The rows come from 4 hidden closed curves, with some noise, and rows from the same curve form a group. Each curve winds through 8 dimensions. The rows are also pushed far along 4 directions, which tell nothing about the answers.
(in the rows, 128 means zero)
Some rows, each with its group after it:
[ 51  92 117 137 175 133 114  88 141 113 137 122 111 174 117 106 121 180
  86 142  99 135 131]  z_271
[ 95  51 102 117 121 104 110 159 162 136 142 109 134 182 138 148 110 139
 106 122  53  98 119]  z_804
[ 97 210 153 105 129 118 139  98  68 132 112 148 141 123 169 157 152 116
 153 140 175 149  99]  z_804
[180 104 108 128  76 118 159 145 151 137 132 100  89  96 125  81  95  88
 158 116 165  72 121]  z_746
[ 70  98 147 172 127 181  84 108 115 122 153 115 114 175 121  96 124 113
  80 118 135 120 122]  z_13
[156 145 137 117 133 119 128 149 116 101 142 118 152  98 146 157 136 115
 131 123 152 133 122]  z_746
[112  82 129 148  96 100  71 160 118  98 158 101 104 150 107  86 124 118
 108  72 133 124 101]  z_271
[183 153 139 113 118  74 115 167  84  98 125 113 161  89 154 116 143 116
 159 128 190 126 134]  z_746
[160 182 162 138  90 105 108 135  54 136 113 117 161 121 157 124 139  99
 146 152 182 151 124]  z_271
[156 167 152 125  95 150 179 123 110  93 134 116 107  94 135 136 113  78
 138 118 180  89 112]  z_746
[149 196 126  85 181 163 180  82 132 146 100 136 181  69 167 192 141 128
 163 159 119 150 137]  z_746
[ 97 145 129 109 129  30 107 157  82 113 121 140 146 149 152 110 163 158
 157 143 160 143 124]  z_804
[ 57 151 135 122 114 180 115  85  67 139  98 171 121 174 185 122 147 153
 124  98 144 141  53]  z_746
[ 83  58  95 145 112 110 130 156 146 140 168 121 113 144 152  75 148 129
 141  97 108 107 120]  z_13
[127 185 160 127 158 136 116  96  54 122 111 130 160 113 155 124 145 123
 129 155 174 164 143]  z_13
[193 115 106 121 127  39 143 215 160 137  96 169 150 121 112 125 163 162
 179 156 110 128 203]  z_746
[ 64 155 129 113 134 118 120  81  82 103 111 137 119 156 173 117 132 166
 122 133 146 139  79]  z_13
[189 208 146  87 171 137 124  91  93 140 124 135 154  52 137 196 120 114
 131 144 150 190 123]  z_271
[ 66  88 128 146 147 140 137 125 131 110 183 107 120 160 130 134 127 136
  78 135 103 133 125]  z_13
[120 110 136 141 127 162 140 110 138 116 195  99  95 111 119 143  96  90
  84 116 132 123 113]  z_13
[153 103 129 139  87  95 165 182 167  80 151 112  95 115  99 118 118  94
 135 107 132  66 145]  z_746
[161 172 128  98 151 108 125 107 118 135  73 151 143 113 137 148 123 150
 154 158 143 142 145]  z_804
[131  82 108 118 157  83 153 159 199  87 152 137  82 130  69 143 109 157
 108 124  81 102 167]  z_746
[112 144 139 102 170 150 137 118 101 155 116 175 144 165 145 189 131 164
  91 168 113 165 125]  z_271
[122 112 130 152  84 152 154 119 109 139 133 121  93 156 156  85 105 112
 119 136 174  96  98]  z_13
[ 93 150 122 100 183 176 149  63 169 150 144 147 129 109 105 209 114 129
 103 152  51 148 132]  z_271
[105 135 149 140 106 200 157 106 121  94 156 115  96 128 137 143 111  92
  94  90 152  99  78]  z_746
[139 134  98 120 164 152 132 104 188 161 121 137 141 102 128 168 129 149
 138 135  83 155 140]  z_271
[146  89 113 123 114  79 123 187 105 172 133 124 137 137 148  89 134  98
 156 122 129 118 156]  z_804
[153 109 118 111 139 166 144  98 148 107 123 108 127  94 123 127  97 126
 120 110 106 102 117]  z_804
[166 108 129 149 148 143 117 134 190 109 153 115  99  88  53 130 109  99
 108 110 101 121 187]  z_13
[107  96 106 104 183  38 108 170 122 120 144 128 175 157 155 149 160 203
 123 155  95 173 147]  z_271
[189 130 133 158  58 109 140 157 103 144 134 112 108 106 150  69 118  78
 160 133 203 102 137]  z_13
[181 145 126  94 179 169 168  88 154 117 109 121 141  67 111 171  94 122
 124 142  92 121 161]  z_804
[ 54 131 120 117 189 115 117  99 136 113 111 143 157 160 134 137 157 184
 124 146  76 153 146]  z_271
[146 156 141 162  81 182 133 104 114 116 123 123  97  94 127  90 126  85
 139  74 157 120 106]  z_13
[150 123 118 121 162 159 136 105 139 130 167 103 114  85 126 145 105 122
 105 107 134 154 115]  z_271
[186 127 119 117 131 116 159 147 146 118 105 119 159  86 122 116 132 129
 161 136 121 109 167]  z_804
[107 155 120 105 197 148 144  72 180 111 126 134 126  94  92 179 123 147
 121 140  66 144 159]  z_271
[117 173 140  93 169 152 144  82  76 143 154 129 155 110 179 195 121 136
  99 164 142 178  91]  z_13
[162 138 123 113 116  59 117 136 151  97 132 108 110  87  86 117 113 108
 152 122 127 110 153]  z_271
[ 81 121 128 139 111 208 151  54 106 138 123 107  93 157 170 103  92 122
 104 122 161  97  62]  z_746
[176 139 142 127 108 148 122 136  79 167 127 115 138 112 154 128 107  78
 128 129 160 135 124]  z_804
[154 152 118  88 160 103 134 121 116 148 152 128 154  84 154 186 124 132
 129 155 123 165 121]  z_13
[134 150 133 120 135 201 151  86 152 119 136 128  88  74  92 145 109  78
 124  68 115 113 110]  z_271
[103 141 118 107 190  96 135 115 145 117 107 145 160 121 122 145 155 169
 147 150  82 150 171]  z_271
[ 98 144 129  98 161 153 160  91  73 169 123 135 147 154 198 158 117 139
 113 166 141 144  97]  z_804
[148 125 108 108 142 145 138 120 173 151 146 137  83  78  93 141 110  92
 144  90 115 126 133]  z_804
[ 61 146 146 126 149 128 117  99  84 112  86 139 153 202 166 131 135 174
 110 163 125 131 118]  z_804
[132 124 130 128 161 125 123 135 115 145 136 136 150 148 144 154 132 160
 100 166 127 167 139]  z_804
[150 143 126 100 108  68 121 141 118 107 116 120 124 106 123 122 123 119
 159 121 136 116 121]  z_13
[117 129 136 137 140 208  94  80  91 160 120 129 108 135 143 109 104 109
  98  96 154 149  93]  z_804
[119 131 119 123 174 170 145 114 157 146 100 184 125 150 126 170 135 180
 110 144  94 151 144]  z_746
[144 163 136 104 117 102 148 126 117 150 123 153 122 119 116 176 119 128
 132 147  91 154 126]  z_746
[140 161 132 111 113 110 134  92 105 102 122 122  95  90 134 108 109 114
 149 114 168 116 104]  z_13
[120 136 139 120 114  88 134 175  94 102 135 122 176 138 178 142 164 131
 142 134 151 124 117]  z_746

New rows. What belongs after each?
[120 173 140 117 159 142 136  61 106 109 120 114 121  91 125 119 115 123
 130 133 151 139 130]  z_271
[160 145 134 124 156  55 110 166 110 121 119 134 174 113 126 124 157 144
 151 174 135 153 199]  z_13
[160 168 127  87 154 123 172 114  69 182 120 131 152 102 188 153 118 103
 149 168 162 146 132]  z_804
[ 89 136 138 138 103 191 125  99  76 147 101 162 119 183 191 117 131 155
 113 121 173 129  58]  z_746
[112 100 107 111 145 174 157  90 171 120 146 123 111 127 137 163  99 161
  92 128 101 116  85]  z_804
[ 65 101 111 113 168  42 100 155 163 102 126 151 138 190 113 154 153 207
 116 158  72 139 151]  z_804
[ 92  93 119 138  89 115 124 141 119 144 129 135 113 194 155 120 121 154
 108 136 121 119  85]  z_746
[112 141 106  81 224 107 167 115 144 163 138 162 146 115 143 196 140 175
 120 177  95 176 155]  z_804
[113  93 131 148 122  92  94 160  91 118 143 119 126 165 136  77 140 152
 114 129 165 137 124]  z_804
[156 136 125 141 148 168 135  86 172  99 147 128  71  76  86 127  92 123
 105  96 120 137 139]  z_13
[133 137 118  92 165  62 122 138  70 129 129 123 156 120 181 121 140 169
 139 151 167 169 118]  z_271
[163 194 148 100 177 148 173 103 153 120 127 133 147  73 105 217 122  98
 128 152  97 149 174]  z_804
[158 131 114 104 101  55 125 142 152 139 137 123 118  96 100 133 117 101
 165 146 109 104 150]  z_271
[162 121 133 131  84  46 104 175 139  88 136 110  92 109  84  81 121  94
 154  99 161  96 147]  z_804
[107  46  98 144 112 114 134 160 194 110 168 114 102 168 111 124 114 163
  95 127  92  99 110]  z_804
[ 88 159 116 106 167 106 153  90 141 111 117 156 133 138 161 178 135 199
 124 162  94 159 117]  z_13
[149 138 116 115 141 104 142 147 165 120 117 117 174  92 126 151 151 123
 169 137  91 123 163]  z_746
[ 99 123 122 141  82  98  74 142  64 152 107 128 164 163 192  74 164 137
 165 117 158 143  88]  z_271
[ 94 119 145 145 126 201  98  92 107  91 146 112 103 142 139 118 110 120
  80  81 163 122  70]  z_746
[ 77 117 124 125 130  61 136 132 123 109  98 118 164 195 158 116 141 185
 137 188 108 114 140]  z_746
[184 106 109 125  99  75 136 187 158 104 138 115 161  82 119 114 152 138
 170 119 121 115 140]  z_804
[ 98 161 106  79 211 157 145  78 148 170 125 171 129 112 140 202 130 157
 125 140  90 171 125]  z_804
[166 173 138 122 113  26 121 151  50 108 106 128 154  94 174  76 160 146
 184 152 197 154 152]  z_13
[170 157 139 144 125 159 140 110 143 107 126 126 105  65  96 119 120 102
 139  90 131 137 146]  z_13
[ 84  80 116 141 144  94 108 156 120 119 162 106 148 169 156 113 145 167
 106 124 113 151 119]  z_271
[171 132 106  87 166 160 167  89 169 121 125 126 140  71 128 174 101 153
 130 136 102 125 120]  z_804
[175 211 142  97 148 164 110  75  97 156 108 143 148  62 138 184 118 102
 142 134 147 181 110]  z_271
[157 169 152 129 124 157 151 102  64 129 108 145 106  94 127  84 121 106
 140 116 184 135 130]  z_746
[178 126 137 138 106  87 144 190 170 100 151 102 126  86  70 136 128  69
 147 109 100 101 188]  z_804
[144 172 138  88 150 150 143  98  75 175 109 131 165 123 192 191 110 112
 125 165 130 153 109]  z_804
[194 110 120 125 143 131 126 142 171  97 147 110  91  69  79 121  97 110
 118  99 148 112 151]  z_746
[213 174 126 100 179 117 169 124 157 133 151 114 151  41 116 200 114 116
 134 164 121 172 173]  z_271
[158 142 120 120 150 157 158  71 198 121 126 101  98  85  75 161  74 110
 113 141  84 111 150]  z_746
[162 147 116 102 149 127 145 129 161 120 138 136 166  78 135 193 140 161
 136 145 104 155 114]  z_804
[ 77  91 106 136 128  96 118 161 143 117  91 149 137 198 147 103 161 186
 143 114 102 115 123]  z_271
[103  66 137 181  62 157 115 144 132 101 115 101  97 173 109  35 119 102
 118  77 137  61 119]  z_804
[ 53 135 127 130 152 178 128  83 106 155 138 143 146 154 187 147 145 129
 122 146 127 132 109]  z_13
[117 119 120 144 152 131 129 128 172 107 126 143 126 121  98 135 142 159
 122 110  74 145 158]  z_13
[120 126 141 146 112 179 119  89 142 102 111 118  80 142  91 111  86 105
 100 101 133  94 120]  z_804
[ 66 113 130 127 171 140 122  98  88 116 115 149 121 178 147  97 137 187
  96 133 138 146 111]  z_746
[108  74 128 169  81 112 104 183 119 121 111 150 111 189 125  56 151 143
 132  93 139 103 125]  z_746
[208 185 146 145  89 182 156 103 127 123 125 120  93  30 112 112 109  56
 161  81 169 123 129]  z_13
[122  74 111 129 135 165 138 131 157 166 157 117  89 138 114 128  94  91
 102 104  96 110 131]  z_804
[169 180 130  93 168 128 175 115 153 148 110 181 124  86  89 200 128 138
 136 150  72 165 172]  z_746
[152 113 117 132 131 160 110 106 186 124 110 134  79 117  77 129  90 125
 115 101 109 108 137]  z_804
[103 185 154 111 143 120 131  96  84 107 101 133 137 143 146 150 125 134
 125 155 152 138 120]  z_804
[ 62 125 138 130 168 178 158  87 118 145 145 153 117 167 121 161 127 159
  75 141  65 165 119]  z_746
[156 126 105 112 125  86 141 165 202 135 141 144  94  94  78 155 132 103
 164 103  94 111 158]  z_804
[221 157 135 113 133 164 151 123 153 153 144 118 122  60 109 196  83  76
 120 137 129 141 141]  z_804
[160 120 133 145 106 102 123 138 120 111 135 103 103  86  89  48 125  84
 154 100 160 104 163]  z_271
[145 174 145 110 154 155 171  89  73 146 147 129 121  95 162 138 114 117
 120 157 195 155 105]  z_804
[ 43 114 102 111 198 134 136 106 167 161 142 163 173 168 175 195 158 182
 117 186  59 149 151]  z_13
[111  90 111 109 190 191 143  84 189 108 124 118 128 128 101 172  90 154
  83 122  42 115 140]  z_804
[ 98  82 115 133 115  99  60 154 154 118 143 129 119 162 104 127 134 145
 107  91  81 133 108]  z_271
[ 84 108 117 130 130 142 125 131 159 130 119 177 103 168 104 149 138 159
 112 100  65 133 118]  z_746
[157 174 135  94 135  11 115 159  75 111  99 137 161 111 149 120 154 151
 176 172 178 148 152]  z_804
[149 165 140 104 150 143 145  96  98 140 166 117 139  83 154 181 109 109
 107 150 149 162 104]  z_13
[ 83  85 113 122 133 120 136 156 159 115 136 139 122 167 122 142 146 149
 118  99  72 113 121]  z_271
[169 146 119 128 105 143 109 115 129 156 125 122 127  80 131 113 122  92
 159 101 145 135 115]  z_271
[126  82 114 122 160 135 138 127 173 104 119 116 139 135 107 135 110 153
 111 129  62 107 157]  z_804
